There are 8 hidden switches. A switch that is on adds its own fixed numbers to the row, and there is some noise. The rows also spread widely along 11 directions, which tell nothing about the answers.
In the rows, zero is written as 128.
Known rows, each followed by its switches (1 for on, 0 for off):
[154 116 134 161  92 110 100 129 148 134 147  84 177 107 168  83 110  95
 143 151 110 104] -> 1 1 0 1 0 1 0 1
[162 111 141 112 117 131 151 150 107 124 142  90  50 143 141 123 146 120
  71 154  46 112] -> 0 1 0 1 0 0 0 1
[125 125 120 137  76 116 113 173 129 162 148 144 119 152  99 112 110  99
 145 111 177 157] -> 1 0 1 1 0 0 0 1
[159 151 129  98 157 122  92 135  88 175 132  92 156  89 152  93 104 156
 122 168 139 107] -> 1 0 0 0 0 1 0 0
[169 122 126  76 100 115 166 146  78 129 121 154  62 135  86 110 155 139
  69 125  81  99] -> 1 1 0 0 0 1 1 0
[182 106 157 155 102 116 125 138 129 127 132 118  81 125 146 136 107 118
 154 103 114 111] -> 1 1 0 1 0 0 1 0
[104  88  82  99 157 142 149 139 102 117 110 144 136 144 132 129 133 135
 127 198 138 141] -> 1 0 0 1 0 1 0 1
[ 95 132 124 118  52  65 130  75 151  96 160 151 113 102 101 129 156 115
  93 109 126 120] -> 0 0 1 1 0 0 1 0
[128 100 158 126  93 124 137 137 122 135 138 125  56 169  80 115 151 102
  80 131  98 169] -> 0 0 0 0 0 0 1 1
[173 101 141 140 140 130 143 152 151 146 103  98  84  84 161 110 102 168
 129 114  95 112] -> 0 0 0 1 0 0 1 0
[169 130  96 123 129  95 116 175 173 137 179 142 111 125 174 111 137 142
  85 154 104  95] -> 0 0 0 0 1 0 1 1
[167  94 154 189  97 117 126 152 170 112 132 130 120 158 135 125 117  84
 167 108 105 132] -> 0 0 0 1 0 0 0 0
[184 126 177  95 161 126  66 167 124 159 157 101  68 145 121 108 124 121
  86 190 168 150] -> 0 0 0 1 1 1 1 0
[162 100 195 146 170 111  58 107 128 172 151  84 105 132 138  93 130 144
 111 186 141 150] -> 1 0 1 1 1 1 0 1
[130 134 153 126  85 126 127 105  86 166 118 103  85  90 121 134  97 137
 141  78 144 129] -> 1 1 1 0 0 1 0 0
[155  94 121 153 114 161 170 179 113 146  85 140  71 144 132 155  89 126
 176  71 106 152] -> 0 0 0 0 1 0 0 0
[119 131 106  92 168 145 139 101  75 134 102  75 117 102 143 128 129 152
 110 184 101 136] -> 0 0 1 0 1 0 0 0
[ 38 109  86  93 121 135 138 136 112 166 125 152 109 128 107 142 109 151
 114 143 210 195] -> 1 1 1 0 0 0 0 1
[159  85 111 122 131 142 172 122  66 144 100 151  91 132 128 143 107 159
 138 118  50 113] -> 1 1 0 0 0 1 1 1
[116 100  71  81 173 166 167 102  53  99  71 124 145 150 106 151 130 120
 155 201 126 140] -> 0 0 0 0 0 0 1 1
[137  89 125 106 158 144 159  93  88 101  84 117 114 132 128 131 147 132
 110 175  76 128] -> 0 1 0 0 1 1 0 0
[189  96  88 123 158 127 154 226 176 152 154 183  62 155 151 126 129 163
  91 141 114  91] -> 0 0 0 0 0 1 1 1
[103 106 136 113 150 115  70 128 117 181 146 138 167 129 120  99  99 145
 122 184 172 172] -> 1 0 0 1 0 1 0 1
[187  85 181 151 111 111 121  98  85 127 132 140  54 141 125 148 128 126
 143 106  74 122] -> 1 0 0 1 1 1 1 1
[168 117 188 189  77 119 111 126 155 147 146  75  77 120 161 128 105  96
 147  72 102 118] -> 0 1 0 0 0 0 0 1

New rows. What belongs after each?
[153 158 116 109  84 103 136 112 121 125 131  74 136  99 129  82 153 109
  87 137  91  78] -> 0 1 1 0 0 0 0 1
[143 120  98 115  98 112 137 119  92 120 125 176 143 126 122 150 112 118
 157 114 119  96] -> 0 0 0 1 0 1 0 1
[174  83 114 112 162 112 131 179 152 138 122 202 111 161 119 107 143 156
  98 158 122 116] -> 0 0 0 1 1 1 0 1
[186 140 141  63 162 140 107 126  84 130  98  83 100  89 128 115 118 138
 117 177 181  89] -> 0 1 0 1 0 1 1 0
[102  74 117  98 168 145 149 162 123 142 111 133  67 140 127 127 139 160
  91 181 152 165] -> 1 0 0 1 0 1 0 1
[199 138 137 132 127 117 110 186 117 168 164 127  98 140 147 110 116 129
 114 135 101  98] -> 1 0 0 0 0 1 0 0
[171 111 147 144  81  91  99 141 111 154 151 174 128 152 105 107 109 114
 143 100 104 140] -> 1 0 0 1 1 0 1 1
[116  66 137  96 162 140 143 108 129 112  71 140  78 116 111 131 141 154
 121 156 187 156] -> 0 0 0 1 1 1 1 1
[149  89  90 137 122 134 176 151 104 130 112 177 132 172 118 134 119 126
 132 128  43 122] -> 0 1 0 0 0 0 0 1
[124 121 119 109 156 134 111  92  53 143 134  91 139 119 156 138 117 131
 130 190  90 136] -> 1 0 0 0 1 1 0 1
[159 159 151 112  82 120  80 135 100 142 138  67 152 123 118  93 109  67
 133 146 164 123] -> 0 1 0 1 0 0 0 1
[119 114 119 167  96 106 114 176 142 179 190 150 120 146 162 126  95 132
 114 119  56 170] -> 1 0 0 0 1 0 0 0
[155 105  89 122 180 144 159 108  95 112  92 101 151 122 165 131 131 147
 145 181  67  92] -> 0 0 0 0 0 0 0 1
[179 123 135 179  77 114 114 145 165 136 131 113 193 124 144  80  99  80
 159 110  94  99] -> 0 1 0 0 0 1 0 0
[143  96 114 142 133 111 141  70 106 109 136 161 116 151 123 165 133 132
 142 142  86 107] -> 0 1 1 0 0 0 1 1
[153 102 148 136  84  98 127 154 163 127 158 147  87 139 109 103 140 114
  85 128  85 130] -> 0 0 0 1 0 1 1 0
[130  93 137 117 169 153 121 134 113 177  90 111 119 135 104  92 120 158
 111 166 128 170] -> 0 0 1 0 1 1 0 1
[146  76 119 146 141 115 130 127 159 107  94 169 166 141 119 110 118 130
 161 148 129 143] -> 0 0 0 1 1 0 1 0
[123  87 142 154 121 118 163 101 132 117 140 122  23 133 156 177 147 147
 117 105 107 119] -> 1 1 1 0 0 0 0 1
[122  72 133 141 112 115 155  58 138  45 109 109 122 149 122 135 174  80
 126 179  91 120] -> 0 1 0 1 0 0 1 1
[153  72 138 104 181 155 150 124 107 126  74 119 101 154  92 102 150 141
 104 190 115 143] -> 0 0 0 0 0 1 1 1
[201 124 147 109 188 141  88 113 108 120 111  35 125  91 182 104 126 127
 134 212 135  87] -> 0 0 0 1 1 1 1 1
[161 102 115  90 190 145 109 135  91 161  89 139 145 132  97 101 105 162
 133 195 141 148] -> 0 0 1 1 1 1 1 0
[214 127 163 120 137  90 110 102 114 132 123 160 110 110 138 125 135 153
 122 102 106  59] -> 0 1 0 0 1 1 0 0
[114 120 133 136  94  90 107 137 155 163 163 169  91  81 168 154  88 167
 123  74 134 132] -> 0 0 0 1 1 1 0 0
[145 133 104  61 136 133 152 134  65 114 116 112  80 120 135 130 157 131
  81 171 114 106] -> 1 1 0 0 1 1 0 0
[137  92 183 160 128 114  87  97 158 108 102 111 154 145 112 105 134  87
 160 150 172 163] -> 0 0 0 1 1 0 0 0
[161  95 104 149 116 112 125 105 112 120 157 161 150 160 128 139 112 111
 143 164  51 107] -> 0 1 1 1 0 1 1 1
[157 126 163 127  87  81 101  85 118 121 154 110 114 121 127 101 155 110
  99 131 105 112] -> 1 1 0 0 1 0 1 1
[142 113 113 125 114 149 120 176 131 152 126 120 100 132 137 127  95 109
 144 128 168 151] -> 0 0 0 0 1 1 1 1
[124  95 126 160 100  98 103 106 130 128 162 160 166 156 142 136 109 101
 142 144  70 147] -> 0 1 0 1 1 0 0 1
[146 116 131 160  82 107  98 136 124 154 151 119 191 121 151  84  89 103
 143 140  60 140] -> 1 1 0 1 1 1 0 0
[188 111 131 118 142 101 146 144 139 113 165 158  20 151 148 167 162 146
  87 128  99  79] -> 0 0 0 0 0 0 1 1
[ 84 120  70 101  73 104 143 120  95 111 172 189  95 156 106 179 128 107
 115 135 113 157] -> 0 0 1 1 1 0 1 1
[ 73 123 146 123  80 122 111  38  74 105 124 109 159 122 104 154 116  75
 148 140 130 159] -> 0 1 0 0 0 1 0 0
[ 97 102 156 117  86 113 125  94 118 127 140 133  60 115 126 163 122 123
 107 106 142 144] -> 0 1 0 1 0 1 0 1
[ 92  86  66  77 176 164 173 185 108 153 113 128  91 140 144 119 128 168
  73 206 119 158] -> 1 1 0 0 0 1 0 1
[123 141 121 129  97 125 104 117 116 133 131  88 171 102 149 112 104  92
 148 144 131 136] -> 0 0 0 0 1 1 0 0
[189  83 163 114 162 113 120 122 113 145 115 169  61 152  89 119 144 165
 103 143 109 123] -> 0 0 1 1 1 1 1 1
[220  69 148 146 162 137 141 147 113 125  98 134  77 169 111 105 145 131
 142 161  95 112] -> 1 0 1 1 1 1 1 1
[118 125 119 102 120  97 117  85 137 109 109 117 150  91 127 103 150 131
 113 149 166 119] -> 0 0 0 0 1 0 1 1
[190 129 115  99 132  92 110 147  81 144 160 162 138 154 133 100 141 137
  88 171  50  93] -> 1 1 0 1 1 0 0 1
[138  79 127 142 169 133 141 132 145 113 121 174  86 195 102 162 141 122
 139 161 159 146] -> 0 1 1 0 0 0 0 0
[106 129  92 105  78 135 157 157 117 133 131  79  82  72 180 130 111 129
  97 120  87 127] -> 0 0 0 1 1 1 0 1
[228 138 150 119 137 114 100 137 107 105 155  83 118 141 161 108 147  88
 103 191  66  67] -> 0 1 0 1 1 1 0 0
[132  80  95 108 123 139 203 154 125 112  69 132  75 105 140 116 146 164
 100 114  64 122] -> 0 0 0 1 1 0 0 1
[ 90  87 120 160  76  95 144  81 133  84 153 150 119 155 127 149 152  92
 128 140  79 153] -> 1 1 1 1 1 0 0 0
[174 147 151 135  84 125 115 120 108 152 170  38  74 102 153 109 121 106
  88 135  52  96] -> 0 1 1 0 0 1 1 1
[162 112 125 109 196  94  69  94 124 127 153 147 175 127 164 123 135 152
 120 220 133  94] -> 0 0 0 1 1 1 0 1
[209 117 118 114 137 100 123 145 109 132 161 168 110 159 126 110 150 132
  86 161  39  83] -> 0 0 0 0 1 1 1 1
[ 86 110  95  99  95 139 142 120  73 127  83 169 158 144  75 143 101  98
 173 121 177 172] -> 0 0 0 1 0 0 0 1
[141 103  79  98 182 131 121 150 126 145 130 169 123 139 137 148 103 167
 138 181 178 123] -> 0 1 1 1 0 0 1 1
[170  80 126 171 145  91 136 123 191 125 134 172 122 147 150 116 151 156
 117 127  86  95] -> 0 1 1 0 1 0 0 1
[114 117 144 155 102  92 103 100 168 157 129 121 151  90 123  91 113 150
 142 108 172 144] -> 1 0 1 0 0 0 1 0
[108  88 110 122 144 132 175 106 131 126  68 144 100  94 139 141 128 177
 139  98 140 121] -> 0 0 0 0 0 0 0 1
[208  83 170 174 178 114 119 145 170 154 123 153 100 135 155 117 118 172
 135 121  86  92] -> 0 0 0 0 0 1 0 0
[126  95 119 138  72  91 178  80 118  54 120 153 112 134 127 146 169  98
 129 117  68  95] -> 1 1 0 1 0 0 0 0
[ 79 105 134 122  99 138 163  96 120 125  64  96 115  86 113 122 119 133
 138  95 147 161] -> 0 0 0 0 0 0 0 0
[178 112 149 141 128 134 100 136 128 161  96  98 159 111 125  76 100 121
 154 131 136 130] -> 0 0 0 0 1 1 1 1
[128 155  68  71 134 136 133 104  70 121 112  98 165  77 167 144 109 131
 140 166 152  75] -> 0 1 0 0 0 1 0 1
[161 129 103  93 156 139 136  99  86 117 107 112 120 107 131 145 119 137
 142 166 144  85] -> 0 1 1 0 0 1 1 0
[188  87 100 149 146 121 161 167 132 136 121 185 114 146 153 130 127 158
 147 118  86  79] -> 1 0 0 0 0 1 0 1
[164 100 119 159 161 108 108 143 187 143 132 135 155 102 189 105 119 158
 135 144 128  95] -> 0 0 0 0 1 1 0 1
[179 131 164 138  82 109  69 106 100 157 141  96 174 112 124  85  86  90
 145 133  94 126] -> 0 1 0 1 1 1 1 1
[114 121  66  73 125 150 179 139  97 118  76 110 121  76 140 116 119 152
 114 144 116 122] -> 0 0 0 0 1 1 1 0
[140 114 121 120 104 129 133 187 135 172 115 128 127 118 129  76 108 139
 103 121 118 147] -> 1 1 0 0 1 1 0 0
[ 93 109  89 158  69 121 149 123 165 116 138 116 139 104 147 124 111 105
 139 119 108 149] -> 0 0 1 0 1 1 1 0
[188 116  88  95 160 128 113 147  68 162 124 158 163 139 121 103 100 150
 139 186 106 106] -> 1 1 1 1 1 1 1 1
[168 141 121  79 122 142  94 158  73 142 143 103 125 142 120 116 102  91
 114 190 129 138] -> 0 1 0 1 1 1 1 0
[163  96 118  98 148 122 152 108 108 111  78 141 124 128 111 104 151 142
 111 151 109 108] -> 0 1 0 0 1 0 1 1
[141 130 134 109 139  84  82  65 132 106 152 141 173 124 136 124 153 114
 111 180 164  83] -> 0 1 0 0 0 1 0 1
[138  98 143  94 164 122 106 116 121 136 128  84 112 113 140  88 142 147
  81 215 136 129] -> 1 1 0 1 0 1 1 1
[133 126 105 133  75 139 139 138  75 123 162 100 110 140 149 155 102  77
 136 139  45 130] -> 0 0 0 1 0 1 0 1
[107  85  66  82 191 157 169 155 123 102 102 146  87 147 152 159 150 146
 105 203 164 136] -> 0 0 0 0 1 1 0 1
[148 139 123 105 110  87 142  92 120 116 126 119  98  96 132 113 171 149
  83 119  98  79] -> 0 0 1 0 1 0 0 1
[216 128 133 148 130 102 117 145 142 116 149 151 132 149 146 122 138 108
 140 134  96  59] -> 0 0 0 0 0 1 0 0
[112 131 101 104  95 119 114 118  73 140 156 147 105 147 104 153 120 104
 135 144 157 151] -> 1 0 1 0 1 1 1 1
[ 79 102 143 118  88 140 131 139 107 140 145  81  76 128 128 122 119 102
  86 159 108 189] -> 1 1 0 1 0 1 0 0
